The groups are shells around one centre, one inside the other: the same stretched ball of 8 dimensions in 10 sizes.
In the rows, zero is written as 128.
Some rows, each with its group after it:
[111 121 121  76 152 156 179 153  63 115 110 138 127 129] => veri
[128 110 139  78 154 161 164 147  77  80 110 124 120 114] => Rig
[134  88 142  73 160 158 177 133  89  70 103 129 116  97] => Gor
[145 120 128  91 140 145 148 148  75  98 130 112 146  98] => gad
[131 123 111  87 155 156 148 161  45 121 146 136 128 125] => Rig
[124 124 134  73 152 170 152 162  90  97 137 147  98 113] => kul
[141 125 134  96 158 153 137 121  76  85 122 121 143  79] => Lalip
[121 152 125 122 143 154 130 145  53  99 170 132 153 103] => kul
[152 120 134  74 151 166 151 167  65 149 124 139 109  97] => Gor
[128 153 137 106 131 149 139 139  91  99 135 120 154  83] => Lalip
[155  90 127  56 153 159 171 173  64 133 108 127 106 118] => Gevuk
[113 114 133  87 142 149 182 134 101  77 118 133 136  97] => rufen
[125 155 146 103 144 169 133 155  65 106 135 130 130 106] => gad
[124 153 153  96 148 180 132 159  79 104 141 145 107  99] => kul
[115 135 150 103 166 168 146 127  46  70 105 121 138 114] => ved
[150  88 107  93 153 136 165 138  58 107 150 127 149  93] => ved
[151 140 153 104 140 164 136 145  86 123 140 134 130  60] => kul
[140 120 117  82 153 157 146 161  58 124 144 136 122 112] => Rig
[130 130 138  86 134 165 164 171  92 133 148 152 110  93] => kul
[134 111 136 101 151 152 170 132  68 106 128 135 142  82] => rufen
[105 119 149 117 144 148 182 105 101  47 128 134 155  71] => Lalip
[123 112 135  99 157 152 159 120  79  62 129 129 140  91] => Ralev
[109 113 126 101 166 156 171 129  44  84 129 140 139 118] => Gevuk
[115 123 128  80 156 169 163 168  55 110 134 146 108 135] => gad
[124 141 149 104 142 162 146 138  87  86 132 130 135  86] => gad
[146 111 120  98 133 130 159 138  81  94 135 106 166  89] => kul
[ 97 129 133 100 154 162 179 141  60  98 130 151 130 118] => Gor
[113 154 107 101 137 150 142 170  41 123 156 128 149 142] => kul
[114 120 153  80 160 171 171 135  86  79  98 139 111 102] => Gevuk
[126 136 134 116 132 143 160 144  57 103 134 113 169 102] => Gor
[130 135 149  98 137 165 156 162  75 112 133 132 126 100] => Rig
[135 123 137  86 149 156 163 142  72 120 110 130 134  92] => Ralev
[121 106 132  84 147 144 188 118 107  87 105 134 141  77] => ved
[139 145 128  93 149 167 135 170  46 147 145 139 122 110] => veri
[139 100 114  65 153 155 169 173  55 127 123 131 115 133] => gad
[115 122 135  85 140 158 172 161  75  92 124 129 126 126] => Rig
[129 140 130 104 143 158 145 149  70 118 154 142 134  91] => rufen
[150 146 131  98 145 164 128 172  39 155 145 130 131 106] => Gevuk
[117 140 147  94 149 165 151 142  74  84 114 126 130 109] => gad
[119 125 140 120 131 143 170 138  69  73 139 115 166 100] => Gor
[136 112 132  91 143 146 172 150  52 110 106 109 153 114] => Lalip
[123 127 135 107 139 148 169 134  84 102 138 136 149  80] => rufen
[125 102 128 104 133 136 191 129 101  92 144 137 153  72] => ved
[111 131 127  94 168 170 151 156  17 107 127 137 125 148] => ved
[131 110 110  73 152 145 160 152  61  98 116 116 137 132] => veri
[155 118 130  80 147 161 146 178  45 140 130 122 121 118] => veri
[132 140 117  71 159 169 135 170  50 143 131 143 108 128] => Gevuk
[152 111 150  89 143 165 152 167  72 102 135 123 117  99] => Ralev
[133 130 134 103 147 152 149 144  48 101 124 114 153 110] => Rig
[134 109 133  82 149 152 164 139  91  87 120 127 130  93] => Rig
[134 121 113  75 142 144 164 154  76 129 119 126 139 109] => Lalip
[122  99 130  81 148 148 177 135  95  63 118 125 132 105] => veri
[106 125 112  90 161 152 164 140  47  97 127 137 139 132] => rufen
[130 145 133  99 152 162 129 157  37 103 129 114 140 128] => veri
[116 117 141 103 160 162 171 135  45  92 120 136 136 111] => Gevuk
[145 132 137  93 138 159 146 171  58 131 136 123 132 107] => gad
[150 115 137  82 159 167 135 158  59 100 132 126 113 108] => Ralev
[129 134 129  94 154 170 144 170  43 129 152 146 114 122] => veri
[143 109 142  97 138 145 169 136  84  92 117 114 150  81] => rufen
[119 118 136  80 148 160 168 141 105  85 127 145 115  94] => Gor
[125 152 139  72 140 176 142 184  76 133 126 139 100 127] => Lalip
[127 129 134  79 164 176 142 163  47 109 125 138 105 130] => veri
[148 108 139  84 144 153 154 151  76  86 117 108 134 104] => rufen
[107 135 140  75 155 169 155 151  74  75 103 127 115 137] => Lalip
[121 127 147 105 148 162 165 150  47  99 120 125 140 115] => Gor
[142 145 133 103 137 154 131 151  75 115 147 123 144  86] => Ralev
[148 113 136 103 139 146 147 138  88  82 147 118 146  76] => Gor
[107 129 136 117 145 149 162 130  63  58 137 120 159 112] => Ralev
[128 148 141  94 140 162 144 163  55 115 118 116 137 121] => Ralev
[150  90 118  82 160 156 169 161  41 136 142 143 119 108] => ved
[148  97 113  96 151 137 164 142  46 111 136 117 156 102] => Gevuk
[125 119 139 102 156 160 159 130  77  87 140 145 129  83] => Ralev
[ 89 140 122  87 154 157 168 136  73  81 116 140 133 131] => Gevuk
[120 132 136  89 161 166 148 145  52  91 116 129 126 122] => gad
[147 109 143  72 148 165 157 159  89 105 119 130 108  96] => rufen
[126  86 104  41 156 158 188 185  69 125 120 146  89 154] => ved
[107 144  99  87 158 156 151 165  20 136 137 139 137 157] => ved
[159 108 132  82 140 151 162 161  74 142 129 128 130  83] => kul
[114 135 129  81 154 167 157 165  51 114 121 137 117 138] => Rig
[122 129 155  91 134 162 179 146 104 109 114 140 125  80] => Lalip

New rows. What belongs after each?
[100 157 158 123 126 160 165 137  96  81 140 138 148  84] => ved
[146 133 136 104 130 148 148 149  86 119 145 125 148  73] => Gor
[102 147 119 106 132 147 168 146  85 111 154 147 147 102] => ved
[110 138 150  82 140 176 170 173  82 110 122 146 103 122] => kul
[142 133 126  88 137 158 140 181  57 128 148 124 127 123] => rufen
[108 126 120  84 139 152 172 163  75  95 135 133 129 135] => rufen
[121 132 131  99 141 150 165 139  78 106 126 131 147  94] => gad
[129 131 153 113 140 146 154 115  81  61 105 100 170  79] => Lalip
[131 125 150 116 149 154 147 128  57  62 125 108 157  97] => Gor
[ 97 145 108  77 158 164 154 171  30 117 123 136 122 173] => ved
[133 125 102  54 160 168 141 194  38 142 134 138  95 165] => ved
[127 109 115  93 141 145 183 162  52 133 144 138 141 116] => Lalip
[140 128 137 102 140 154 151 156  53 113 130 116 146 105] => Rig
[112 103 124  72 162 156 182 134  82  82 108 141 119 115] => veri
[137 121 156 102 150 157 152 122  84  69 110 115 143  76] => Ralev
[130  89 101  62 149 137 192 153  74 119 112 129 134 123] => ved
[110 120  99  76 148 150 177 173  48 131 141 145 126 151] => Gevuk
[128 153 146 106 144 169 139 158  51 122 133 131 134 106] => rufen
[108 116 124  99 156 148 179 127  57  89 119 133 150 113] => veri
[138 104 122  70 163 160 172 156  46 142 109 140 117 116] => Lalip
[141 126 114  92 157 149 138 153  25 118 127 111 150 129] => Gevuk
[121 106 140  82 143 152 183 138 104  76 114 131 128  95] => rufen
[125 101 120 101 152 142 179 140  41  96 129 123 155 118] => Gevuk
[120 108 106  64 146 151 180 162  94 122 138 153 111 115] => ved
[120 132 157 124 135 158 164 133  88  79 148 137 145  72] => kul
[136 136 165 125 135 158 143 132  82  68 139 114 154  70] => Gevuk
[132 121 141  78 146 170 170 173  65 138 122 145 107 112] => Gor
[125 127 109  70 137 150 168 173  82 141 135 141 122 120] => ved
[150 121 140  94 132 154 155 171  65 123 136 116 136 103] => Ralev
[121 128 125  80 148 157 153 160  61  91 118 117 130 139] => rufen
[142 101 130  77 151 155 159 154  79  89 129 125 120 107] => gad
[119 118 127  83 154 156 174 148  62 113 114 136 129 116] => Rig
[145  98 136  90 142 142 180 137  79 105 111 118 149  82] => Gevuk
[139  86 127  67 140 148 190 171  73 103 112 117 124 128] => Lalip
[120 113 137  85 157 166 173 156  49 107 116 137 119 126] => veri
[110 106 115  83 167 150 174 130  54  79 113 131 137 129] => Ralev
[139 110 149  94 146 156 170 136  82  96 114 126 136  80] => gad
[121 118 146  90 152 167 159 147  78  73 128 133 117 110] => veri
[130 108 108  80 138 133 165 144  91  83 130 114 150 112] => ved
[121 127 127  69 158 169 162 164  58 131 112 144 107 128] => veri
[164 110 127  69 152 156 144 156  76 136 120 127 119  86] => ved
[132 105 142  96 148 151 176 129  87  89 123 133 138  77] => gad
[120 145 116  81 152 160 143 161  52 127 127 134 128 130] => Ralev
[130 112 102  71 166 153 153 157  33 119 121 127 127 144] => Gor
[141  92 124  88 146 144 171 149  70  88 136 120 139 107] => rufen
[124 138 111 104 146 154 145 160  46 129 168 144 139 115] => Gevuk
[130 107 149 106 155 158 166 135  54  72 121 120 142 103] => Gevuk
[136 149 130 100 145 162 123 168  43 111 145 117 137 126] => veri
[150  96 117  63 167 160 156 169  34 127 114 124 112 137] => Gevuk
[134 126 148 109 143 156 150 144  57  81 126 109 150 104] => rufen
[123 126 123  58 159 179 156 197  36 140 120 143  87 165] => ved
[129 123 144  94 142 163 167 153  84 113 137 145 121  88] => gad
[119  99 133  63 148 157 184 157  93  75 104 126 112 129] => Gevuk
[137 144 132  97 158 169 128 157  37 130 137 134 126 112] => veri
[106 128 126  66 157 176 166 176  66 114 127 155  90 146] => Gevuk
[129  91 112  69 163 158 180 168  41 124 129 143 111 140] => Gevuk
[130 131 122  87 154 153 146 145  57 108 121 123 139 114] => gad
[111 109 119  96 153 143 180 126  70  78 127 132 150 109] => gad
[158  98 109  86 157 145 144 152  47 114 148 121 138 107] => kul
[158 129 147  86 143 172 145 183  50 157 129 131 113 103] => ved
[144 141 146  99 146 167 134 156  58 123 130 126 130  94] => gad
[130 107 148 111 145 148 176 129  63  76 119 115 157  92] => Gevuk
[112 136 135 111 139 148 158 130  83  71 138 126 154  96] => gad
[144 140 141  92 142 171 141 168  75 147 150 150 110  84] => kul
